There are 9 hidden switches. A switch that is on adds its own fixed numbers to the row, and there is some noise. The rows also spread widely along 10 directions, which tell nothing about the answers.
Some rows, each with its switches (1 for on, 0 for off) after it:
[  4 -26 -28  28   1  29  20  30  -4  -8  -5  16 -29   6 -31  31  -7  11
  15  -9 -28  11   6  23   7] => 0 1 0 0 1 0 1 0 1
[ 11  18  -5  -4  -6   1  12  -2  10   3  16  -2 -12   6   3 -23  -1  23
   8  -9 -15  16  15  -8  15] => 0 0 1 0 1 1 0 0 0
[-12   9  19 -14  15   4  -4  -2  25  10 -15  11  -8 -15 -16 -15 -18  30
 -15  -9  21   5  23  25   9] => 1 1 0 0 0 0 1 0 0
[ 21  21  -9  -8  14   8  -6   3   6  11  -6  -5  -1   0 -24 -15   6  22
   3  -4 -12   8  11  14   7] => 1 1 0 1 0 1 0 1 0
[  5  23 -33 -24 -10  18   5  35 -13  10  15  13 -19   3 -14  -4 -13  35
 -17   1 -20  -5  22  10  35] => 0 0 1 0 0 1 0 0 0
[ 22 -21  14  12  12  41 -24  -5   7   5 -38   9 -33 -43 -40  29  31 -10
   4  13  -7 -13  28  22  15] => 0 0 0 0 1 1 0 1 0
[-14   8  14  24 -24  -2  21 -44   6 -25 -26   5 -37  12   0  -2   8   3
  37   6  -3  24  24 -10  12] => 0 0 1 0 1 1 0 1 0
[-17  18  17 -10  -1 -12  21  -9  -4  14 -12  -1  15  20 -12 -11 -13  14
  12  14   0  12  -2  24   5] => 1 0 0 0 1 1 0 1 0
[ 11  -4 -32  35  10   4  13 -12  -6  11  -2  12  -2  24  -2  -2  17 -12
  34 -12 -20  11  -8   1 -23] => 1 1 0 0 1 0 0 0 1
[ 12   5  -1  19  12  -1  21 -10  23   5 -23   8 -24   6  -2 -15 -12  19
  14 -21 -14  26  19   9  16] => 0 0 1 1 0 1 1 0 0
[ 14 -20 -25  38  12  30  -8   2  -4 -11 -40  25 -18 -11 -54  32  21 -10
  42   4 -16  -9   8  23 -17] => 1 1 0 0 1 0 0 0 0
[ 13 -17 -29  30 -16  29  22  33  -6 -11  10   1 -42   4 -14  29  11   2
  12 -11 -32  23   0  24   1] => 0 1 0 0 0 1 1 0 0
[ 28 -16   1  21   6  -2  24  -8  -7  45 -24   7  25  15   5  14   2 -34
   8   4 -28  23 -22   3  34] => 0 0 0 1 0 1 1 0 0
[ -1  -9 -13  16   4   6  19  14   0   8 -23  21  -3   5 -22  12 -22  14
  12   7 -17   6   8   7  24] => 1 1 1 0 0 0 0 0 0
[-15   6  -2   6 -26  21  15   0 -12 -12 -23   8  -6   0 -41  37  16 -14
  27  33 -11   3 -11  29  -5] => 1 0 1 0 0 1 0 1 0
[-10  28 -26 -28  -1  26  -8  10   5 -19  -5  27 -28  -8 -47  10  10  25
   4  -4  18 -17  23  16  -8] => 0 1 0 0 0 1 0 1 0
[  4  13 -12  -7  -9  27   8  11  11 -19   4   3 -22  -7 -39   8  13  16
  11 -11   2   9   9  26 -17] => 1 0 0 1 1 1 1 0 0
[  0   2  10   3   9  13  26  16  20   4 -24   9 -27  -2 -24  -6 -30  36
  -2  -5 -14  16  22  25  31] => 0 0 1 1 1 1 1 1 0
[ 29 -13 -13  32   9  15  -2  10  -9  32 -19   1 -23  -6   5   1   9  -2
   4   4 -43   7  16  18  28] => 0 0 1 0 0 1 0 0 0
[ 10   7 -21  -8 -19  18   2  16 -28   3  -8   6  -4   7 -29  23   1   7
   3  23 -28   2   9   4  45] => 0 1 0 0 0 1 0 1 0
[ -8  -3 -22   4   6  27  31  17   7  10   2  29 -40  15  -4   7   5   7
  -6 -18   6  -2  11  19 -12] => 0 0 0 1 1 1 0 1 0
[  5   1  -2  35   3   9   2  -3 -16  24 -25  -7 -27  12   8 -15  10  -2
   3   8 -23  18   8  45  -2] => 1 1 0 0 1 1 1 1 0
[-24  22  15 -24 -42  13  15 -29  -1   8 -16  21   6   3  -3  14   9 -23
 -15  31  19   7  -5  -5  27] => 0 0 1 1 0 0 1 1 0
[  1 -13  15  13 -15  11  25  10  -8  24   8 -12 -10  14  11  10   9  -9
 -12  18 -18  25 -10  19  19] => 0 1 0 1 1 1 0 1 0
[-16   5  22 -28  -9   9  -2   5  -1  28   3   1   3 -11  -1  11   9  -3
 -27  22  13  -2   2  28  14] => 0 0 0 0 0 1 0 0 0

New rows. What belongs after each?
[ 29  19 -41   9  10  16  10  18  -3  -1  -2   9  -9  13 -34 -12  -2  21
  26 -21 -27  10   5  10  -3] => 1 1 0 0 1 1 1 1 0
[  2  19  -5 -23  -3  16   9  16   6  -1  -1   6  -4  -3 -36   6  -7  20
   2  -1  -8   4   6  24  14] => 0 0 0 0 0 1 1 1 0
[ -4  14  -6   7 -15  -3  -7 -41 -19   1 -17   4  13  15 -11   0  17 -11
  24  21  -5   8   4  -8   8] => 1 1 0 0 1 0 0 0 1
[  8   4 -12  22 -18   1  14 -30 -13   6 -13  -2 -10  21  12   4  13 -15
  18   4 -17  32   2 -12  20] => 1 1 0 0 0 1 1 1 1
[ -2 -14  15  15   3  21  20  -7  15  29   3   8 -30   1  27   0  26 -16
 -18  -8  13  12   4  16 -14] => 1 0 0 1 1 1 0 1 0
[  8  19 -10  -1   3  28 -24 -23  12 -12 -20  15 -30 -15 -27 -11  29  11
   5  -4  15  -8  32   5 -11] => 1 1 0 1 1 0 0 1 0
[  6  -6  -5   1 -22  27  16  -5   0   0  11   9  -7  -2 -11  29  34 -24
   6   3   6   8  -7  -5  -5] => 1 0 0 1 1 1 0 0 0
[ 15  -6   4   5  15   8  12   7  30   2 -10  11  21 -13 -46  15  -1   1
  29  -1 -12   5 -16   8  -6] => 0 1 1 0 0 0 0 0 0
[ 10  30  -1 -10   6  29 -14   6  13  17 -10   0 -11 -18 -25 -19  24   6
 -16   7   7   0   2  38 -25] => 1 1 1 1 1 1 1 1 0
[ 12 -11 -24  11  14  14  28  21  14  21  19  23 -10  11   1  14  13 -11
   6 -25  -1   6 -15   2 -21] => 0 1 0 0 0 1 0 0 0
[ -4  -2 -13   4  -4   7  15 -27  -6   4 -31  32  -3  19 -17  14  -3  -6
  11   6   3   3  15 -26  36] => 0 1 0 1 1 0 0 1 1
[ -6   8  28  -8  -5   1  -5 -52   6   2 -46   8   2 -11 -21  16  10 -13
  14  19  10  13  15   0  31] => 0 0 0 0 0 1 1 1 1
[-18   3  -4   1  -6  10   9 -19 -12  14 -30  27 -10  12 -13  18  15 -18
   2  13  17  -6   3  20  -1] => 0 0 0 1 1 1 0 0 0
[  0  -8  12  23  27   1  10  -4  -2  26 -47   6  -5  12 -22   0  -5   0
  14  13 -12   8   2  41   4] => 0 1 0 1 1 1 0 1 0
[-30  -1  19 -10 -23  11  15 -17   9 -20 -16  12 -27  -2 -21  31   7   1
   4  11  23   9  17  12  13] => 0 0 0 1 0 1 0 0 0
[ -7  -7  13   1   1  32  19  11  22  -4 -20   8 -11 -15 -49  37  16 -14
  11   4   5   7 -16  52 -28] => 0 0 0 1 0 1 1 1 0
[ 13   1 -10   7  10   9  11  -4  -2  25 -13  20   6  10  -9   5  15 -18
  12   1  -3   1  -9  -2   3] => 0 1 0 0 1 1 0 1 0
[-11  -9 -29  17 -27  42   7  14 -25  -6 -25  28 -26  -1 -34  47  17 -22
   6  23  -8  -5  -2  27   2] => 1 1 0 0 0 0 1 1 0
[ -4  36 -13 -14   4   6  -4 -44  20  -6 -35  28 -13  -5 -20 -14   7   9
  17 -11  21   1  27 -15   4] => 1 0 1 0 0 1 1 1 1
[-11 -26  20  30  -4  12   6 -22   1  27 -35   7  -1  -5  -1  32  22 -39
   0  34  -4  12 -15  23   3] => 0 1 1 1 0 0 0 0 1
[ -5  11  17  12 -14   5   5 -14   2 -10 -20 -18 -24   0 -14  -5  -7  22
  11  17 -21  30  17  20  25] => 0 1 1 0 1 1 1 1 1
[  0   2  26  19  12   3  16 -12  36   3  -9 -13 -25  -3  -3 -13   9  11
  11  -6  -3  30   3  28 -18] => 0 1 1 1 0 1 0 1 0
[ 19 -14  -8  32 -18  30   1 -13 -13   3 -16 -12 -44  -4   3  21  30 -16
   2   6 -36  25  20  16  26] => 0 0 0 1 0 1 1 1 1
[ 10   2 -10  29  -4  10  20 -19  10  -4 -19  15 -15   7 -12   4  17 -11
  34  -1  -6  14   0 -10  -9] => 1 1 1 0 1 1 0 1 0
[  0 -10 -17  12 -15  21  30  20   6 -12  23   3 -30  11  -9  26  14   2
  10 -12 -10  21  -4  10  -6] => 0 1 0 1 0 1 0 0 0
[  8 -14  15   3 -16  32  -8   9  16  -6   2  -1  -5 -33 -34  35  27 -13
   5  22  -9   4  -6  15   0] => 0 1 1 0 0 0 0 0 0
[ -4  23 -13 -24  -7  24   0  17   5  -4 -10  20 -17 -14 -39   4  -6  24
  -4   4   3  -8  18  21  14] => 0 0 1 0 1 1 1 0 0
[  5   3  -2  -9 -11  29   4  -7   6  -3 -40  33 -20 -21 -35  20  -2   2
   0   9   9  -6  26 -11  41] => 1 0 1 0 1 1 1 1 0
[ -1  -5  10   0  -2  41  -2  14  23 -18   5  -2 -53 -27 -31  17  28  15
  -8  -5   9   4  22  30 -16] => 0 1 0 1 1 1 0 1 0
[ -3   2   9  22  -5   0  13 -17   6   5 -11  -6 -23  12  12 -16  -5  14
   3 -10 -11  30  20  21  10] => 1 0 0 1 0 0 1 0 0
[-13  14   2  12   5  -4  13 -20 -11  13 -34  -2  -7  25 -10 -10  -8   9
   7   9  -5  22   5  31   6] => 1 1 0 1 1 1 1 1 1
[  9  12 -33  14  15   0  11   7 -11  24  11   3 -11  31  12 -25  -3  16
   7 -15 -31  11   6  12   0] => 0 1 0 0 0 0 0 1 1
[ 15  -2  -9  -6   1  23   4  16  -7  11  -5  11  10  -5 -38  12   1   6
   8  10 -20  -7   2  10  17] => 1 0 0 0 1 0 0 1 0
[ -8   8  30  10  13 -12  15 -38  13   4 -52   6  12   5 -29  -5 -10   1
  34   8   7  16   3  22   2] => 1 0 0 0 1 1 1 1 0
[-31   3  34  23 -11   5  10 -23  21 -10 -25  -2 -40  -7   1  -1  10   2
   6  10  19  24  11  41 -20] => 0 1 1 0 1 1 1 0 0
[ 20   3  -9  15  25   2  -1  10   5  17  -6  -6  -8   1 -12 -14   1  20
  12 -13 -21  12  11  25  -2] => 1 1 0 0 0 1 0 0 0
[ 16 -12 -18  18  25   9  17  18  -3  28 -22  24  10  14 -31   7 -11   1
  19   1 -24  -4  -9  19   4] => 0 1 0 0 1 0 0 1 0
[ -1  27 -14   6 -15  -4  11 -25  -6   3 -10   1  -1  24   3 -11  12  -5
  13  -3   2  25  -4   5  -2] => 1 1 0 1 0 1 1 0 0
[  1   6 -23 -10  -4  41   2   7  22 -22   7  19 -51 -20 -28  21  20  15
  -2 -22  12   1  27   1  -4] => 0 1 0 0 0 1 1 1 1
[ -1  11   9 -13 -10  11   6  -2   7  16  22   2  -6   4  12 -15   9   7
 -17   2   5   7   6  -4   9] => 0 1 0 0 1 0 0 1 0
[ -8  18  -7  -8   3  22 -21   0  -9   8 -15  -4 -32  -6 -20   1  19  15
 -15  14  -2  -2  24  41   2] => 0 1 0 1 0 1 0 1 1
[ 14  -7 -31  30   5  18  21  17 -16  30 -13  15 -30  20   7   5   5  -8
   3 -11 -34   9   4  30   9] => 0 0 0 0 0 1 1 1 0
[-17 -13  31   6 -19   0  17   1  -6  11  -4 -15  13   2 -11  33  12 -20
   6  34  -7  21 -26  36   3] => 0 1 0 0 0 1 0 0 0
[ 17  -4 -16  19 -25  16   2 -16 -23  -7   0 -12 -36   7   6  16  20   0
  15   8 -41  23  28 -13  45] => 0 0 0 0 0 1 0 1 1
[ -8   2   4 -27   6  22  -1  14  13  -2 -17  25   3 -19 -52  22 -11  18
  -6  12  15 -14  13  13  16] => 1 1 0 0 0 0 0 1 0
[-11   1 -13  10 -15   0  31  -1  -3   7   1  24  -7  25   9  -2 -17   7
   6   2  -5  13   4 -16  24] => 0 1 1 0 1 0 0 0 0
[  9  16  -9   6  -8  13 -19  -8  -7 -23 -31  -6 -17 -12 -50  10   9  17
  26   9 -15  11  21  24  12] => 1 1 0 0 0 1 1 0 0
[  2  13  15 -13 -12  31  -5  10   0  24   5 -12  -6 -16 -13   2  33 -10
 -21  29  -6  -2  -9  42 -10] => 0 0 1 1 1 1 0 1 0
[-18  -5   6  39 -14  11  11 -14 -24  10 -30 -16 -31  20   3  11  16 -13
   5  27 -23  29  -3  55  -3] => 0 1 0 1 1 1 1 1 1
[ -7  19 -17 -25 -16  23 -10   2 -14 -14 -22  21   0  -5 -60  32  16   0
   9  24  12 -15   3  12  10] => 0 1 0 1 1 1 0 0 0
[ 37   9 -43   8   4  36   5  27   3  16  19   6 -22  -6 -11  -8  18   7
  -3 -18 -29   9   3  -1  -1] => 1 1 1 0 1 1 1 1 1
[ 12  -2 -32  14  11  24   7  11   3  -1 -28  33 -18  -7 -43  24   9  -2
  31  -3 -14 -12   6  16  -3] => 0 0 1 0 0 1 0 0 0
[ -3  14  12   1  17   3  -6 -40  18   6 -25   5 -22   0  -4 -16  16   8
   4  -5  17  10  24   1   2] => 0 1 0 1 1 1 0 1 1
[ 15  -2 -12  18   3  33  10  22   5   9   3   3 -37   3 -12  -7   5  16
  -5 -15 -25  10  15  35  -2] => 0 0 0 1 1 0 1 1 0
[-24  17  17  -5   6 -15  24 -14  15  10 -24  13  -3  15  -6 -14 -23  20
   7   9  10  15   7  13  14] => 0 1 1 0 0 1 0 1 0
[-11   3   0  34 -27  -3  15 -38 -20 -17 -28   5 -18  27  -4   6   7  -9
  41  19 -19  20  10  -1  13] => 0 1 0 0 1 0 0 1 0
[  3   3 -14 -13 -37  42  -2   1  -7 -32  -2  13 -26 -19 -48  52  36 -12
  18  17  -4  -5  11  -2  12] => 0 0 0 0 0 1 0 1 0
[  9  17   7  -7  22   3  -7 -16  29  11   0   7   1  -3 -12 -29  10  16
   2 -18  15   3  10   8 -17] => 0 1 0 1 1 0 0 0 0
[ 24  -7  10  26  -5  13   1  -9  -6  12 -30 -16  -2  -5 -23  16  20 -19
  17  18 -34  26  -9  28  15] => 0 1 0 1 0 1 1 1 0
[ 40 -15 -11  28  -5  19   1  -8   5 -13   1  -3 -28  -9 -15  12  25  -1
  34 -15 -33  16  22 -19  19] => 0 0 0 0 1 1 0 0 0
[ -8 -22  10  16  -7  30  22   6  19  20   5   3 -39  -8  17  23  26 -18
 -23   6   1  19  -3  18  -2] => 0 1 1 1 0 1 0 1 1
